The rows come from 6 hidden closed curves, with some noise, and rows from the same curve form a group. Each curve winds through 6 dimensions. The rows are also pushed far along 4 directions, which tell nothing about the answers.
(in the rows, 128 means zero)
Known rows, each followed by its group:
[121 102 130 138 127 106 137 127 124 134 143  74 142] | lam
[124 124 105 129 132 123 111 111 147 129 121 123 103] | lam
[133 148 146  71 144  77 116 141 123 112 187 135 159] | Felo
[ 99 137 155 129 121 145 152 159  92 128 141 137 153] | megit
[136 114  82 179 130  89  97  78 241  94 122  85  84] | budop
[135 116 142 137 155 116 140 128 163 112 145  98 128] | sofod
[112 145 102 118 109 134  92 126 130 121 122 141 117] | lapef
[135 133 126 134 137 116 112 143 168 121 144 131 134] | Felo
[121  96 136 137 127 147 179 142 103 124 134  99 144] | lam
[161 123 167 173 166 123 177 144 153 134 129 159 127] | Felo
[143 156 130 116 130 112  99 138 106 134 123 173 130] | Felo
[ 92 144 118  67 100 142 102 155  53 145 144 137 154] | Felo
[ 94 126 139 143 125 193 185 140  87 178 103 187 101] | megit
[138 165 127 132 140  89 116  94 182  93 137 152 114] | lapef
[111 120 143  92 133  93 126 151 114 105 183  80 166] | lam
[128 110 129 124 122  95 101 143 153 101 161  77 148] | megit
[101 122 141 132 132 166 159 153 102 148 131 128 135] | megit
[161 144 130 115 148  95  99 154 141 122 150 162 140] | lapef
[112  98 130 150 144 140 154 133 149 133 134  81 124] | megit
[104 142  86 154 110 112  99  90 185 107 115 121  95] | budop
[128 168 111 103 100 152 112 121  99 150 103 205 126] | lapef
[125 141 116  80 111  98 108 141 100 126 163 144 152] | sofod
[180 156 140 128 129 102 117 106 175 121 130 188 127] | lapef
[128 124 156 120 133 134 169 157 103 142 151 152 154] | sofod
[117 135 144 142 130 124 149 115 134 135 128 140 120] | megit
[ 80 112  77 148 106 187 136  93 138 133  85  58 112] | Felo
[ 86 125 123 119 120 123 119 163  68 133 136  91 154] | budop
[131 131 100 116 107 133 123 109 131 101 120 124 130] | lam
[108 125 109 139  99 168 118 116 130 145  99 125 115] | budop
[146  92 127 145 165 115 152 102 157 131 131  47 121] | budop
[ 66 138  66 157 125 172 126  80 125 128  67  71  89] | budop
[109 125 129 147 134 119 142 117 117 137 121  92 131] | lam
[111 134 120 124 128 105 104 118 167 110 147  99 126] | lam
[138 115 142  97 125 129 150 128 111 137 150 121 148] | Felo
[124 157 139 108 116 117 111 115 120 140 133 151 135] | megit
[141 136 134 136 139 120 123 116 134 122 118 113 130] | sofod
[122 157 131  86 135  97  96 134 153 104 170 127 150] | megit
[142 107 110 148 123 129 134 123 129 141 115 127 114] | sofod
[123 119 118 147 133 118 141 116 111 146 113 112 120] | budop
[132 127 165  65 130 113 140 184  47 158 180 172 167] | Felo
[103 167 142 120 112 128 132 123  87 147 117 171 136] | lam
[144 101 139 160 158 148 178 153 146 140 131 120 134] | lapef
[129 129 106 144 121 102  88 128 160 112 127 104 127] | budop
[114 132 122  87 118  97 118 131 116  90 170  91 161] | lam
[138 148 116  89 127  90  84 117 154 122 159 158 118] | megit
[146 124 164 110 138 142 137 152  99 153 132 137 151] | sofod
[109 101 131 154 164  96 158 129 125 114 146  34 140] | budop
[ 91 148 120  91  97 129 101 145 102 117 146 141 147] | sofod
[124 124  82 146 122 133  95  98 164 122 103  86 105] | megit
[125 144 113  88 107 124  92 133 114 135 139 155 134] | Felo
[116 149 134 149 120 138 145 113 120 135 104 144 129] | lam
[191  95 150 171 182 116 136 130 188 147 119 127  99] | lam
[152 111 151 112 129 136 164 129 127 146 144 148 138] | Felo
[176 147 135  86 123  82  76 129 144 122 156 177 134] | sofod
[153 102 129 163 130 141 117 122 192 123 114 117 105] | sofod
[138 125 118 104 140 112 106 154 104 133 144 108 153] | lapef
[112 137 141 136 150 124 148 142 102 122 133 103 146] | Felo
[ 65 171 139  60 108 136 128 143  29 135 146 135 169] | lapef
[133 134 108 148 137 121 103 132 173 126 124 135 115] | Felo
[131 193 130 133 119 150 131 107 135 139  95 233 113] | megit
[109 111  90 142 130  96  93 100 199  88 143  43 112] | megit
[ 88 157  86  94 125 121  81  94 143 119 130  74 125] | megit
[124 125 110 138 107 138 139 129 105 142 114 157 122] | sofod
[128 128 121 123 127 150 138 149 120 137 131 139 141] | lapef
[112 135 169 104 124 119 145 145  54 141 142 127 157] | lapef
[169  89 192 138 151 159 193 161 123 167 144 164 136] | budop
[101 102 116 103 140 111 120 139  93 130 150  47 145] | lam
[128 141 132 119 141 138 149 148 124 132 139 153 143] | lapef
[ 88 133 133 105 123 115 137 146  45 141 142  98 157] | budop
[142 152 135 132 147  90 111 108 154 129 132 148 116] | lam
[150  92 114 133 138 123 121 128 149 141 131 118 105] | sofod
[ 99 150 152  99 110 138 141 134  46 148 124 147 148] | lapef
[ 84 107 121 103 136 145 149 155  45 148 135  52 160] | lapef
[110 129 126 137 132 131 127 130 152 116 133 110 126] | budop
[ 78 178  99 107 108 147  90  97  92 119  90 145 105] | sofod
[126 154 147  97 133  96 119 138 134 104 167 136 155] | sofod
[144 107 119 110 131 121 129 108 135 128 135 105 119] | Felo
[126 138 155 108 127 159 143 141 105 143 129 152 140] | budop

New rows, each followed by its group:
[154 165 159  82  96 107 114 144  96 152 149 252 144] | lam
[144 161 128  87 123  74  97  97 154 119 159 167 125] | budop
[123 129 139 110 139  82 126 146  76 131 154 100 158] | budop
[141 126 121 111 151 119 124 128 129  98 137  95 136] | lam
[127 122 129 144 119 138 167 121 133 119 126 152 122] | lam
[129 111 145 131 130 150 157 127  98 130 119 123 122] | Felo
[136 144 123 194 121 192 173 120 147 159  66 250  72] | lapef
[ 85 143  86 136 118 152 104 100  88 137  79  67 121] | lam
[124 160 125  84 129 128 134 142 102 134 151 182 146] | lapef
[129 123 151 106 124 139 144 133  85 127 133 138 133] | Felo
[113 162 117  92 117 139 108 139  68 143 119 148 149] | megit
[152 112 163 157 148 151 186 167 109 159 128 204 118] | lapef
[145 129 163 146 146 148 178 153  98 157 124 175 136] | megit
[155  99 119 126 162  95 118 151 145 123 155  73 142] | lapef
[154 111 128 114 136 122 127 137 120 108 137  85 155] | lam
[114 149  91 147 109 134  82  89 141 109  82 100 106] | sofod
[154  93 122 128 171  96 136 139 158 123 162  88 122] | megit
[135  96 119 124 136 128 146 113 152 126 142  71 132] | Felo
[117 138 127 132 113 149 117 111 154 103 116 112 127] | Felo
[148 133 126 107 126  94  71 118 172  83 149  98 131] | Felo
[ 88 171  75  93  81 101  44  93 114 102 116 108 129] | megit
[164 161 146 147 130 101  94 111 203 129 127 200 106] | lam
[137 147 128 141 144 116 132 133 149 117 133 176 113] | lapef
[111 111 112 131 124 129 137 121 136 110 131  76 134] | lam
[133 133 132 133 120 139 107 127 147 110 119 134 120] | Felo
[117 111 124 130 115 118 128 128 120 137 135  96 138] | lam
[114 135 148 136 152 124 160 140 105 123 138 120 140] | Felo
[153 121 163 126 136 126 147 125 153 108 144 127 139] | Felo
[ 97 143 116  61 101 126  79 135 105 107 156 112 146] | Felo
[131 132 127 130 125 137 128 107 133 113 115 136 109] | Felo
[ 86 134 107 112 128 146 136  98 124 132 123 100 111] | budop
[168 101 119 157 131 136 127 122 174 143 114 134 111] | Felo
[161 111 139 164 125 125 154 133 127 145 112 178 114] | sofod
[133 140 119 119 118 102 128 109 154  94 146 142 129] | lam
[114 156 140 135 125 134 112 129 141 129 121 147 128] | lam
[151 122 125 158 131 134 141 134 111 141 100 139 129] | megit
[ 97 113 145 122 122 163 148 144  89 120 127  72 152] | Felo
[117 134 121 166 124 141 120 110 161 144 100 143  96] | lam
[149 135 138  86 129 114 122 154  89 146 152 155 157] | lapef
[142  86 148 156 149 125 143 144 135 130 128  77 130] | sofod
[118 167 135  78 111 115 113 120 142 105 162 177 139] | Felo
[ 85 188 120  80  90 141  96 108 124  96 133 159 140] | Felo
[ 83 137 122 106 115 166 155 110  86 157 117 145 114] | budop
[116 160 110 101 132 127 114 134 113 123 134 167 127] | megit
[113 152  89 120 145 107 118 101 129 112 123 112 116] | lapef
[ 64 164 124 107  97 160 152 131  60 123 120 161 138] | lam
[176  90 138 161 165  78 118 129 179 117 144  87 114] | lapef
[152 112 129 151 150 129 140 149 162 133 134 155 114] | lapef
[ 81 168 123  96  76 173 105 131  78 140 107 162 144] | lapef
[122 161 119  96  92 162 123 100  95 142  99 205 110] | Felo
[163 126 162 149 138 120 132 160 125 137 130 162 139] | lapef
[ 94 112 121 163 124 156 153 151  84 152 100 117 124] | budop
[120 134 140  86 120 114 128 133  73 140 147 123 152] | lapef
[119 144 101 109 145  86  88 133 150  93 158 103 129] | lapef
[133 133 138 104 122 127 142 126 101 144 138 159 132] | lapef
[137 106 151 138 142 135 161 115 146 108 133  93 126] | Felo
[124 129 141 157 115 144 148 140 132 123 120 149 133] | sofod
[103 142 123 113 101 151 120 120 114 128 120 112 144] | lapef
[146 118 130 137 113 158 120 113 127 131  95 138 111] | Felo
[156 155 149 127 139 116 135 131 135 132 133 186 132] | megit
[151 148 124  89 154  64  89 109 159 103 165 117 132] | budop
[169 139 130 186 151 119 131 118 192 122 101 183  94] | lapef
[128 140 107  97 120 111 113 124 111 132 141 136 138] | sofod
[110 124 127 141 130 103 139 120 151 119 148 114 122] | budop
[140 136 138 140 135 106 132 143 143 104 142 137 142] | megit
[171 107 175 131 137 141 173 138 112 143 130 181 122] | Felo
[ 79 120 131 109 102 146 140 152  71 125 143  79 166] | lam
[134 153 130 107 141 105 135 128  98 139 137 163 134] | Felo
[122 123 133 122 137 130 127 118 120 108 124 100 120] | Felo
[109 102 108 145 118 154 125 128 149 117 118  70 125] | lam
[125 143 118 155 147 126 124 103 149 132 103 138  94] | lam
[121 138 109 118 105 110 109 128 143 112 144 148 129] | sofod
[123 138 135 134 130 156 155 108 110 153 100 142 122] | budop
[112 119 135 166 123 191 189 112  98 148  79 154 101] | Felo
[144 144 129 123 145  63 105 125 130 112 150 112 144] | budop
[117 134 161  94 134 145 151 148  81 143 148 140 148] | budop
[115 108 133 114 129 138 125 149 119 125 144  75 150] | Felo
[116 141 119 114 138 132 135  98 129 134 121 125 115] | budop
[119 130 134 134 127 120 147 127  94 148 124 137 129] | budop
[126 168 127  96 126 109 123 133 130 133 155 187 144] | Felo
[139 150 140 135 120 125 145 118 127 112 121 159 138] | lam
[131 138 119  84 132 112 126 137 111 128 160 135 148] | lapef
[158 145 113 102 151  68  76 139 176  96 169 132 136] | lapef
[124 119 138 180 122 163 150 126 166 129 101 146 104] | lapef
[ 67 137 104 113 120 154 136 118  83 131 114  76 136] | lapef
[177 147  99 140 118  64  75  89 206  93 131 163 103] | sofod
[119 123 116  99 117 141 118 140  77 134 125 119 138] | lam
[136 114 139 120 127 128 110 143 103 133 128 103 138] | sofod
[124 147  89  83 106 112  65  89 133 104 123 107 117] | Felo
[ 99 134 122 151 112 153 126 147 102 137 102 125 135] | budop
[ 90 129 130 128 109 140 147 134  90 122 128  87 155] | lam
[ 80 184 116  66 107 106  65 128  58 125 135 111 158] | lam
[128 131 144 137 129 151 156 106 129 116 111 131 118] | Felo
[140 127 157 171 128 142 153 124 125 141  98 156 115] | lapef
[136  96 149 106 152  98 142 132 155  91 183  52 150] | Felo
[122 113 119 129 143 136 139 143 123 137 133 107 132] | lapef
[ 98 122 118 148 131 139 129 138 124 122 119  87 132] | budop
[149 128 137 143 140 143 130 132 141 120 112 122 132] | lam
